The rows of a group lie close to one hidden flat surface of 14 dimensions, which may be shifted away from zero. Surfaces can cross.
Known rows, each followed by its group:
[  7  -3   3  12  -8  -2   6   1  21   6   6   0  -3  -9   3  -9 -10   2
   1   7   4  18  -6   6  -1   9] : (2)
[ -2   7  -8  11  -5  -7  -9  -2   0   3  12  -9 -17  17 -15  -7  -6  13
   2  -8  -6  -6 -15   4 -11  18] : (3)
[  4   7   0   0  -3   4 -16   5 -11 -18   3  -3   0  -6   3   5   1   3
  -1   9 -10   8  -6   3   5  11] : (1)
[ -2 -12  11 -16  -2   9   7  -4  -5  -7 -10  -5  11  -8   5  -5  10  -4
  -7   2   7   5   7  -7   6 -11] : (3)
[  7  -5   0  -6   0   7  -3  -4   8  -9  -4  -4   3   4   0  20 -18  -1
   8   5 -18   7  10   2  -7   0] : (3)
[ 12   6   0  -5  -3   2   9  -2  -1  16   5  -8   8 -12  -8 -11  -5  12
   9 -18   5 -17  -2 -10   2  19] : (3)
[ 2  5 -1 11  6 -3  7 21 -1  1 -2  7  4 -1 13 -5  7 -6  3 15  5 24 -8  7
  7 -6] : (3)
[ -2   2  -5  -6  -3   4  -4  -9  12   3 -18  -9  -9  -9 -11   8   3  14
  10  11  -1 -16   2   5   7  -2] : (2)
[ 11  -3   4   4   9  -6  11  -7  10   8   9   1  16  -7   9   7 -10  -3
 -11   1   0   4   6  -7  -6  16] : (3)
[  8  -3  -9  14  -3  12   2  -8  16  -7 -17   0   2  -3 -13  -6  -6  -3
  14   6 -19  -4   2   3  -8  17] : (2)
[  2  -3   1  11  -1 -10  -2  -9  12 -15   5   4   1  -2   1   5   2 -15
  -8   6  -7  15   3   9  -3   1] : (2)
[ 17   6  -1 -10   1   7   0   3  -8 -11  -8 -14  15 -10  -4   7  11   4
   8   0  -8   8  -1  -2   5  11] : (1)
[ 12 -10  -2  -7   4   8   3  -8  17   6 -16  -2  -7 -12   4   7 -11   9
   2   8   1  -4  -1   3   0 -11] : (2)
[  9   0  11   5 -12  10   3 -14   2  -6  13   1  -2   2   2   5   6  -2
  -6   4   3   6  -8 -19 -21  -3] : (0)
[ -5  15  -6 -16  -3  -3  -6   0 -15  -4  -6  -7  10   4  -5  20   2   4
   3  -4 -10 -12  11  -1   7  -6] : (3)
[-14  -6   3  -5 -10  11  -3   0   3  -6  -6 -11  -1  10  -8  -6   6  -1
  12   5  -1  11  10   4   5  -3] : (2)
[  4   1  -1  -1   5   8   5   1  -7   5   4  -1  10  -8   4  -2  -6   2
  -8  -5   7  -3  -2 -12  16   4] : (3)
[  8   4   3  10   6 -11   9   5  10  16  17   6  -4   1   2  -7 -11  -2
   9   1  -3   1  -1   0 -11  11] : (1)
[-3 -3 -4 -2  2  3 -2  8 -4  6 -8 -3 -2 -5 -5 -7  4  9  1 -3  3 -2 -6  2
 10  4] : (0)
[ -4  -7   0  15  -2   1   4  17  10   2  -8   3  -5  -1   6   5   7   9
   3   6  16  17 -14  12   2   8] : (2)
[ -1  10  -4  12 -11 -18   2 -15  10  -3  11  -6   1  -9  -7 -13   5  -6
 -15  -6  12   5  -5   5  20   0] : (2)
[ -3  -8 -14   7   6  11  -8   5   0  -8 -15  -4   3   3 -11  15   1   2
   1   1 -19   8  -2   4   4  14] : (0)
[  1   7  -5  14   6  -5   1  -5  -1 -12  12   6  -4   6  -5  20 -16  -7
  -3   2 -12  -6  -2  -6   2   1] : (2)
[  1 -17  10  -9   8 -14  11  -4   8  -4   0  -4  -7  -3  -4  -9 -15   3
  -4   2  -1  -8   0   2  -5   5] : (2)
[ -4  -9   9  12   5 -11   6   5   7  -9   1  10 -18   0   6  -3 -10   6
  -5  15  10  -7 -14   4  -8   4] : (1)
[ -2  -3   0  13  -5  13  12 -11  14  16  -3  -5   8  -6  -3  12  13   7
  -7   6  15   5  -4 -15   4   7] : (0)
[  0   7  -5   5  12 -10  18  26  -8   5  -2   5   5  -6  -4   8  -4   2
   9   1  -3   1  -8   0  14   2] : (1)
[ -1  -7  -1  -6  14  -3  -6   3 -16 -14  -4   3  -1   9   5  -4  -1  -5
   0 -16   8 -13   4  10   3   1] : (1)
[-10  -9   7 -11   5   2 -11   4  -5  11   2   9  -3   5  14 -19  16 -11
  -1  -1   5   6  14   8  -9 -10] : (2)
[ 2  8 -9  6 -9 11 -5  5 -2  1  5 -6 11 -5 -2 14  1  1 -4 -3 -4 24 -5 -3
 18  1] : (0)
[  2  -4   9 -14   8  -6  -7  -9  -1  -7  -8   1 -13  -2  10   4  -6  12
  -1  10   8 -28   2   4 -13   0] : (1)
[  6   6   1   3  -5   0  14  -1   0   4   0  -5  13   9  -4   4  17  -4
  12 -11   9   4   4  -5  -9   0] : (3)
[ -1  -7  -4   3   3   3   2   4   4  -7 -21  -3   0  -6  -3   7   1  10
   2   8   1  -4  -5   6   4  11] : (3)
[ -4  -7   5 -16   3   0  -4  -1  -3   1  -5   2  -2 -11  -2 -10  -4  -2
  -3   4 -12  -8   8  -1   2  -8] : (1)
[ -5 -21   1   0   8   9  -7   3  -7  -9   2   3 -12  15  -2  -3  -4  -5
  -3  -8  -4   7  -3   0  -7  -5] : (0)
[ 15   3   1  -7  -4  -3 -11  -3   7   1  -1  -8  12  -8  15  14   1  11
 -12   6  -3  18  -3   7  -9  14] : (0)
[-11  -8   5  -7   0  -4  16   4  -6 -17 -11 -15  10  19 -15  -1  15  -7
  14  -4   1   8  12   4   2   1] : (2)
[ -7  -7   5 -11  -2   7   0  -3   0  10   2  -9 -10   4  -1  -4   0  10
   0  -2  15  -4   0  -4   8 -13] : (2)
[ 10  -6  -1 -20   9   4   5 -10  -3   8  -7 -20   8  11   0  -1   7   3
  -6   2  -1   8   4  -5  -5 -12] : (3)
[  6  -4  -4   0  -7  13  -9  10  -3   0  -4   0   1 -12   3 -21   3   2
  -3  -3  -3  18 -11   3   8   1] : (0)
[  6   9  -3  -2  -6   4  -5   2  -3   5  16  -5  -4  11  -6 -21 -13  -5
  15  -9 -11   6   2   1  -3  -1] : (3)
[-15 -15  -5  11  -1   7   4  -3  16   0 -15  12 -13   2 -11  16  -2  -1
   7   1  -2 -11   4   3  -2  -9] : (1)
[ 26   1   0 -12  13   4   2  -6  -4  10   2 -14  16   8   7   5   1   6
   0   0 -11   6   1  -8 -24  16] : (0)
[ -4  -9   8  -3  -1  -3  -3  -1   5  -6  -1  17   9  -3  17   7  -3 -16
  -3  -9   4   1  20  10  -8  -5] : (3)
[-12  -8   2  11   4  -3  -7  -4   2  -6   9  13 -18  10   3  -6 -14  -5
  -5   0   4 -13  -1   4  -4  -3] : (1)
[ 15   2  -6 -10   3  17  -3  -3  -5  13 -17  -8  11  -9   6 -16  14   6
  -2   4  -1   2  -4  -6   0   1] : (0)
[  2   6  -3  -4 -10   9 -14  -3  -5  -4   2  -8   3 -14   2 -14   5   2
 -18  10  -6  18 -10  -5  18  -4] : (1)
[ -6  12  -3  10  -6  -3  -2 -13   9   6  -1  11   5   0   3   5  17 -14
   0  11  -5  -5  14  -2 -10  -7] : (0)
[  7  -2  -4   0  -9   6   0  -3  -3   1  -1 -19  16  -1  -9   1  12  13
  -7 -19   8  11  -9  -4   4  25] : (0)
[  9  14   7  -7  -2  -7  -3   2  -8   1  13   1   8  -6   8 -25   5  -9
   5  -1  -3   1   7   1  -3   5] : (1)
[-10  -8   7   1 -16 -10  -3   7  -5 -15   9   1  -8   1 -14  -5   8  -2
   1 -21   2   4  -6   5  -5   5] : (0)
[ -1 -15   7   2  -2  10  13  -3  10 -10  -4  -5  -4  13  -9  15 -14   3
  13   3  -4   0   3  -7 -12   1] : (2)
[ -9  -3   7 -13 -13   2  -2 -15   1  11   1  -4  -2  -4  -1  -9  16   3
  -8 -13  23 -12   6  -6   5 -15] : (2)
[ -3  -8  15 -17  -8 -14  -4  10   5   2  -1   5  -4 -11   7  10   0  11
   5  -4   4  -6   6  11 -15   5] : (3)
[ -9  -4   2 -12   2   2  -5  11 -10 -10 -15   6   1  -7   7  10   2   1
  -1   5   2  -4   4   7  11 -11] : (3)
[  5  -5   0   0  12   3   3   0   2   3   3   6  -6   8  10   4 -13  -6
   2   1   3   0   3   1   0 -16] : (1)
[ -3 -11  -2   8   7  12  -4   3  -7 -13  -4  18  -5  -3   6  -4  -8 -11
  -3  -4   1  -7  -1  -2   5  -8] : (3)
[  2 -14   1  -5  14   1  17   8  -3   4 -11   6   3   4   6  -8   4 -10
   3 -10  14   3   3   3   5 -22] : (1)
[  1  -3  -6  10   2  -1   2   2   8   6   1   6   3   3   2  17   6  -4
   3 -13   8   9   1   6   0  -1] : (1)
[  0 -10   5 -13  13 -14  -6  12  -9  -3   6   5  -8   8   1  -8  -8  -3
   5  -7 -16  -3   4  11 -18   5] : (0)
[-11 -20  10 -13   4   2 -11   5  -8   1   4   9   1  -3  15   4   5  -2
 -21  -6   6   9   5   0  -3  -5] : (0)
[ -1  13   6  14 -11   6  -1   2  -2 -13  19   8  -2   6   1  16   0 -11
  10  13 -10  11   1 -11  -9  -5] : (1)
[  1   6  -2  -3 -10   4  -7  -3 -17 -15   4 -10  -6  11 -11   7   3  11
  -1 -12   3  -7 -14  -6  -1   3] : (0)
[ -7  -6  -5   4 -14  21  -3  -7  11  -2  -6  -4 -11   5  -7 -13 -23   4
   8   1   1  -2   1   1  14 -10] : (2)

New rows. What belongs after each?
[ -7 -14  -1  10   1   8   3  -2   3  -3   2   2  -8   7  -7   2   0  -3
  -5  -4   3   6  -6  -5   0  -5] : (1)
[-10   8   4  -5  -5  -4   0  10 -11   0   6  10   9   1   2  -9 -12  -8
   6  -6 -11  -9  15  -1   1   1] : (2)
[ 20  -1  -2  -5   3   1   6 -14   9 -10 -11  -7  11 -11   3 -12 -13  -5
  -2   4  -7  -1   5   2   4   3] : (1)
[ -4  -4   6   4   0  11   0  -1  -1   0   4  -5 -18   6  -6   9   4  14
   1  15   5  -3 -16 -13  -9  -2] : (1)
[ 8 21  0  2 -2 -8  2 -1  2 19  6  2  8 -4 14 -2 13  3 -1  6 12 -2  0 -1
 -7  0] : (0)
[  2  -4  -6  10  11   6  -4   6  -6  10  18  -4 -11  14  -3  -5  -5   5
  -3  -9   3   9 -14  -5   2   7] : (1)
[  4  12 -11  13  -7   1   3   2  -8  -3   3 -10  14  -3 -14 -13  15   0
  -2 -15   4   8 -12  -4  15  18] : (1)
[  0   5   5  -2   7 -10   9   4  -3  22   6   4  15  -2   4  -2  18  -3
   0  -7   2  -5   8  -6 -14  13] : (0)
[  1   2   1   3  15 -11   5   7  -3  12  14   0   8   7  15   2 -10  -2
 -11   4   7  11   1   1   4   5] : (3)
[  6   5  -3  10  -7  -3   1  -5   8  -3   2   3   4  -3  -8   3  -5  -1
   7  -7  -9  -7   1   0 -10  16] : (3)
[  6  13   7  -2  -2  -2  -2   0  -6   2  10  10  -5  -2  10   6   3  -3
   1  13  -6  -5  -3 -11 -17 -12] : (0)
[ -6  -4   6  19  -9 -14  14  -2  18 -11   4   5  -4  12  -7  -4   1 -12
  13  -5  10   5   5  11  -9   4] : (2)
[  5   0   1  17  -6   9  13   1  -6 -32  -6   1   7   6   0   2  10 -12
   1   3  11  16 -10  -4   8  -7] : (1)
[  5   7   2  -3  12 -10  18  10 -11  -5  -1   8   9   3  11   1  -6 -12
   3  -2  10  -5   4   1   9 -18] : (1)
[  5  -2   7  11  -2  -7  -4   7   8  -1   3   5  -9  -3  13 -10  12   6
   1   5  19   9 -13  13 -11  12] : (1)
[  1  -3  -6  12   6   0   5   6  -1  -3   5   3  -5   5   1  -2 -18  -1
  -7  -4   5   4 -12   0  12  -2] : (2)
[ -7 -18   2   8  10  -1   9  13  -4 -18  -9   7  -9  -1  -4 -10 -10  -4
  -4   6  -1   4 -11   3   8  -1] : (1)
[  3 -10  -5   2   5   9  15  -9   6  -7 -16 -20   5  26 -17 -22   3  -7
  15   8 -11  11   6   2 -10   5] : (3)
[ -2  -3  -9   3  -8  11 -14   0   6  -2 -10   4   4  -8   3  11 -13   8
   2 -16   7  -9   5  10  15  10] : (3)
[  8  -8   2  -2   9   7  -4   5   1   3  10  -4  -7  -2   0 -10 -13   1
   1   8 -15  14  -6  -4  -3   4] : (1)
[  3  -7   1  -1  -5   5   2 -12   7  -6  -7 -13  -2  -9 -19   1   3  13
  -1   4 -10  -9  -8  -9  -5  19] : (1)
[ 20  13  -4   5   6   7   4  -5   4  13   8  -7   7   8   9   8  -2   1
   4   9  -2  11  -3  -8 -11   0] : (0)
[ -4  13  -7  13 -12 -11  -2   1  11  -4  -1   1   0  -8  -1   0   4  -2
  -1   4   9   8  -3  14  18  -1] : (2)
[-12  -2   1   0  -2  -7  -2  13  -1  -1 -17  13   6 -11   9  -3   9   1
   3  -8  14 -11   7  18   7   7] : (3)
[  9   0   3  -8 -22   6 -11 -15   5   9  11 -10   3  -5   3  -8  17   2
 -13 -20  15  16  -5  -3  -6  -8] : (3)
[-12 -12  -2   8   7   4   0   1   4  14  17  -4   3   2  -5 -10 -19   0
 -12 -10   0   7   4  -5  18  19] : (0)
[ -1   9   9   7  -5  -9  23   2   5   2   3   5   1  -7  -9  -3   1  -2
  11  11  -3 -11  -1 -12  -8   1] : (1)
[  9   0 -12  15   2   0  -3   1   7   1 -14   6  -4  -3   0  13   9   9
  -2  -3   4  -2 -16   8  -9  10] : (3)
[ -1  -5  -4   1   8  -3   5  10  -7 -16 -10   7   5  -6  -3 -23 -14 -14
   3  -1 -12  -2   5   9  16   1] : (1)
[  4   5   1   7 -13   8   5 -14  13   2   1   5   3   0   0  14   1  -6
   8  -5   4  -4   7  -7  -9 -10] : (2)
[  8  -2   6  -6  -2 -12  -8  -4   4  -6   4  -2 -11   3   2 -17  -7   5
   2   0  -3  -5  -4  11 -19   8] : (0)
[  3   3  -1   2   1  -1 -11   2   8   5   3   6  -9  -8   4 -13 -13   0
   7  12 -13  -3   3   8  -3   7] : (1)
[  3 -11   2 -13   2  -3  -9 -14   6  -3  -5   0   6   2   7  13  -8  -4
 -11  -5  -8  -3  15   6 -12  -1] : (3)
[ 14 -12   3   7  10   1  14 -11  -5 -27   4  -6   8  13  -1  -4  -9 -12
  -7 -12   6   5  -3  -6  -2   5] : (1)
[ -8  -8  10  -5  -7   1   6 -16   4 -16   5 -19   8   5 -16   1 -12   3
  -6  10 -14   1   9 -13  -1  20] : (3)
[ -3  -7  -3  -6   7   5  -5   3 -15   3  -3  -5   5   6  -2 -10   9   6
  -8 -15   5  -6  -4  -2  -2  13] : (0)
[ -3   1   5   0   0 -10   4   2  -1   2  15 -14  -4  18  -5   6  -4   8
  -1   5   0  10  -5  -2  -9  10] : (3)
[  9  21  -1  13  -3  -2  13  -5 -10 -11   5  -3   7   6  -6 -27   0  -8
  11   0   6 -13  -4  -8   4   8] : (1)
[  7  15  -2   2  -7   6  -6 -17   7   2  16  -4  -6   4   7   3 -21  -3
  -4  15  -4   4   2  -8   8 -22] : (0)
[-12   2   7  14  -5  -3  10   7   1  -8  18  -8   3  23  -3   9 -10  -3
   8   4   4  18   4  -1   1  14] : (3)
[-11 -14   6   2  11   4   3  -1   1  19   6   6  -5   1   4 -19  -5   1
 -10  -1  10  -9   1  -8   0   7] : (0)
[  0  -6   6  -5  -7  -1  -5 -11   1 -10   8  -4  -5  10  -4   7   4  -3
  -7   0  -8   9  -1  -4 -18  -6] : (3)
[-2 -3  4  2 -4  0 12 -2 11  6 -4  4 -1 -6 -6 14  5  0  6  4  0 -4  2 -6
 -7 -6] : (1)
[ -1  -5   4 -12   4  -8  -5   1   4  -4  -7   8   6 -11   9  -7 -12  -9
  -3   8 -17  -3  16  10  -3   1] : (3)
[ -1 -12   6  -1  12  -6  23  17   2   1  -9   7  -2  -8   2   2  -5  -1
   1  10   3   8  -8  -2   5 -13] : (1)
[  6   7   3   2 -11   1   8 -10   6  -1   7  -3  -4   2 -10   0   5  -5
  10   0  -5  -1   0 -10 -10 -10] : (0)
[ -1   9  -9   8  -2  11  -5  -9  -2  10  -3   3   4   8   6 -18  15 -10
  -2  -2  10   0   3  -1   2 -12] : (0)
[-13  -2   0   6  10 -11   2   9 -10  -8  -8  18   4  -3   8   9   4  -6
  -8   1   6 -14   4   4   3   3] : (3)
[ -1   4 -11   0   1  -5   1  -1   5 -16 -23  -4  -1  -7  -7  25   0   7
   2   9  -4  -8  -2  11  16  -5] : (2)
[-10   6  -5   5   4   0   1   1 -12   2   4   0 -10   7  -6  18  -4  10
  -6   1   7 -15 -12 -10  11  -7] : (1)
[  6 -15  -1 -12  10  13  -3  -2  -7   3  -5  -9  -2   3  -6 -21   4  -1
   3 -11  -2   1   1  -2   1  -1] : (1)
[ -6  -5   7  18 -14  -1   5  -6  10  -5  11  11  -5   2  -1  11  -3   0
  -4  -8  12  -2  -5  -6 -12   7] : (2)
[-2  4  3 -4  5 -5 -9 11 -4 21 20  2 -9 -3  8  2  0  8 -8  3  2  9 -8 -3
  1 -4] : (1)
[ -1  12  -2  -1   1 -13   2  14  -3   5   1  -8  -6  -2 -11 -17  -7  13
  12  12 -15  -6  -9   5   0  20] : (3)
[  0   9  -6  10  -3  10   4  -4  11  13  -5   5   7  -7   2  18  11  -6
   3  15  -4  11   5  -7   6 -12] : (0)
[ -3  -5   0   2  -2   2   4   3  10  -6 -10  -8   2   5  -3  -2   7  -3
  10   6   3  17   4  11   5  -4] : (2)
[ -9  -3   3   2 -13  -7  -9  -4   7  -4   2   5   3  11   7  -3  10 -10
  -2 -12   8  12  11  16 -11  -2] : (3)
[  1 -10  -6   5   7  18 -17  -9   9   1  -5  -1 -15  -1  -1   8  -1   7
  -4  16 -12   2  -5  -2  -5   4] : (2)
[ -9  -9   0   3   1   2   2  -1   8  16   4   0   9 -14  -7  -9  -6   2
  -9   0  -6   1   6  -7  11  18] : (0)
